There are 3 ways to turn a row about zero (a turn may also mirror it). The second row of each pair is the first, turned, with some noise. The first 27 pairs use one turn. New pairs use 2 turns, one after the other, and a turn may come again.
Known pairs, each followed by its turns in order:
[17 14  0  6  3 -6  6  0]
[ -7  -5   1  -3   0  -8   9 -17]
(2)

[ 15 -10 -15  28  -1  11  -8  -3]
[-25 -11   1  19   2  -2 -20  -6]
(1)

[-10  -5 -14 -14   6   5   7   1]
[  6 -15 -14  -8  -3  -4   5   9]
(1)

[ -2 -10  10   2  15  -4  -5  10]
[  2   1   6   5 -23   6   3   0]
(1)

[-14 -15  -4   8  -2  -2   6 -11]
[-6 -2 -5 13  6  4  8 19]
(1)

[  8  -5  -2  15   1 -11   3  -3]
[ -7   0 -10  -9  10   1   7  -2]
(2)

[-15  22   8  -1  -7 -13  -1  -5]
[ -1 -17  -6   1  25   1   5  -7]
(0)

[  9  19   2 -11   2  -7   3  -3]
[ 11   3  10 -10   5 -16   2 -10]
(1)

[-17   2   8 -15  -2  -4   0  -5]
[ 13  11   6  -2 -12  -5  -4  11]
(2)

[ -9 -12   7   2  -2 -10  -1  -8]
[  0 -16  -6  -6  -8  -5  -2   2]
(0)

[-3 -7  2 -5 -8  7  5  4]
[ 5 -3 -6 -2  5 10 -3  5]
(1)

[19 -3 15 -4 -8 -2  8 -4]
[12 -3 23  1 10  8 -7  0]
(1)

[ -6   8 -15  -8 -11   1   0  -1]
[ -7   5  -2   6 -18   8   6   4]
(2)

[ -2 -10   7  13   7  10  -5  -6]
[  6  -2  -3 -17 -12  10   3   3]
(0)

[ 3  8  4  7 -3 -1  1  5]
[-8  3  7 -1  2 -6  4 -3]
(2)

[-15   2  -3  26   1   9  12 -10]
[-22 -12 -10 -11  -2 -10 -15  13]
(2)

[  2   2 -12 -12  -6   3   6  10]
[  8 -13 -13  -7   5   2  -1  -9]
(1)

[17  3 -6  1 -7 -3 19  0]
[ -8  15 -14  12   3  -6  -8   1]
(0)

[ 15  -8 -14   5  14   0  13 -11]
[ -4  18  -5 -10  -7 -10 -18   0]
(0)

[ 9  9  2 10  5  1 -7 -3]
[ -8  -3  -3   3   6 -10   0 -10]
(2)

[ 14   5 -22 -10   6 -11  -1 -20]
[ -5  10   5 -10  12 -19 -19  13]
(0)

[-1 -8 -1 -5 -5  1  0 -9]
[-7 -5 -1 -3 -3  1 -4  7]
(0)

[-27   4  13 -12  -2  18   0  -1]
[-12 -19  11  -3   1  26   5  -7]
(0)

[-20 -11   0 -13  -4  10   5  18]
[ 12   0 -24  -4  -8  17   3   7]
(1)

[-12   0   2 -11  -1  -7  -2   6]
[ -3 -12   9   7   2  -4   1  -7]
(0)

[-5 -5  7  7 -2  2  8 -7]
[ -3  -1  -1 -13   3  -1  -9   3]
(2)

[-8 14 -1 12  8 -6 -4  8]
[ -9  -1  -1   4   3 -19  11   8]
(2)

New pairs. What belongs after each?
[-3  6  8 15 19  8 -9 14]
[-19  26  -5   6  -8   2   1   0]
(1) (2)

[ 13  -2  -4   6 -17   8  -8 -10]
[ -6  -2   5 -20  10   8   6   1]
(2) (0)

[  7   5   2   5   6 -10  -5 -14]
[ -3 -12   6  -8 -10  -3   5 -11]
(0) (1)

[ -1  -4   4 -16  -1   0   0   4]
[ -3   1   7  -1   7  -1  -5 -15]
(2) (2)

[ 18   3 -18  -5   8  11   6   1]
[ -7  -4 -15  -9   2  13 -19   2]
(2) (2)

[-3 -3 -8  5  6 -1 -9 -6]
[-6 -5 -8  4  0  3  7  4]
(2) (2)

[ -2  17   0   9 -12 -13 -21  -8]
[ 17 -22   1  -8   6   0  14  -3]
(0) (2)

[  9 -11  -3   5   0 -14   3  -7]
[ 1  9 -5  3  1  8 17  2]
(0) (2)

[ 2  4 -6  3  2 -6  8 -3]
[  5   5 -10   0  -5  -5   6   1]
(0) (2)

[  2  -2  25   8   6  11 -22  -6]
[  2  22   6  15 -17  13  -4  13]
(0) (0)

[ -2  11  -5   4 -16   6   0   5]
[ -7 -10  -6  -4   4  11  15  -7]
(2) (0)

[  0 -18  -3   1  -2   1 -11  12]
[ -9  -2   0   7  -4  10 -17   8]
(1) (2)

[  9  -8   6   4 -14  -5 -15  11]
[ 11  -8   1  19   5   4 -10 -11]
(0) (1)

[-13 -20  11   0  -5  18  -2  10]
[  8   3 -14   2  16  17 -12  13]
(0) (1)

[ -9 -12  11  -3   6   5   6  -3]
[ -2  -3   7  -7 -11   8  -1 -10]
(2) (1)

[ -4  -1  -8  17   4 -11   6   0]
[  6   2 -11  -7 -15   3   8  -3]
(0) (2)

[-25 -12  -8  -9  11   0 -10   1]
[ 14  14  10 -16   2   7 -17   5]
(0) (2)

[-7 12 -4 15  2  5 -4 -1]
[ -2   4 -10   9  -4   1  18   0]
(2) (1)

[  4   1  -9 -24 -25 -17 -10   7]
[ 11 -17   6 -11  -2 -11  -9  28]
(1) (1)

[ 15  -5   9  -1   4  -6 -12  -9]
[  5   8   4 -15  11  -7 -12   3]
(2) (0)

[  6   5  -7   6 -25 -23  -4  -4]
[  4 -13 -10 -10   6   2  25  11]
(0) (2)

[ -7   2  -8   2  -7 -10 -12  15]
[ -3  10  -8   3  -1   3   4 -20]
(2) (0)

[-9 15  8 -6 -5 12  6 10]
[ -4  -9   3 -14   8 -14   0 -15]
(1) (1)

[  0  -3 -18  -7  20 -10  14   5]
[ 11 -25   3   7   7  12  -5   6]
(2) (1)

[-4  6 -4 -1 -5 -8  6 -7]
[-10  -1   0   8   8  -2   1   1]
(2) (0)

[  8 -12   6  -8  -5  -7   8   8]
[  1   2 -11  -1  -1  -8  16   8]
(0) (0)

[ 11   0  13  -7   8   3  -4 -16]
[ 5  1  5 22 12  4 -1 -6]
(0) (2)

[-7  1 -1 11 13  5 -4  7]
[  0  -4  -1  14 -13   3   9  -3]
(2) (1)

[12 15 -3 -9  7 -9 15  9]
[ -6   6 -17   4   5 -21   1  -5]
(0) (2)

[  5  14  -7  -3  -3  -7 -19  11]
[ 14   2  17  11 -10  -7  -3  -3]
(0) (1)

[ -6  -8   3   1  11  -2  -1 -20]
[  3   7  14   3   4 -16   1  10]
(2) (0)

[ 4  4  9 -3  6  2 10  7]
[ 8  4 -2  7  6 -1 -1 14]
(1) (0)

[ 17  -1  -2   0 -10 -18   4 -11]
[  4  -8  -4 -14  14 -14   0   9]
(2) (1)

[12  2  1  9 11 -1  8 14]
[-15   2  15   7  11   6  -2  -1]
(1) (1)

[  4  -8  -1   1  12   8  -2 -17]
[ -3  -1  -1 -21  -2   9   3  -8]
(0) (1)

[ 3 -2  9 -5 -5  8 18  4]
[  0  -4   1  11  13   1   4 -16]
(1) (2)

[-11   5  -1 -14  -5  -8 -23 -14]
[24 -7  8 -5 20  2  1  7]
(0) (2)

[-9  2 -1 -8 14  2  0  1]
[-7 -2 -1 14  2 -9  4  4]
(1) (0)

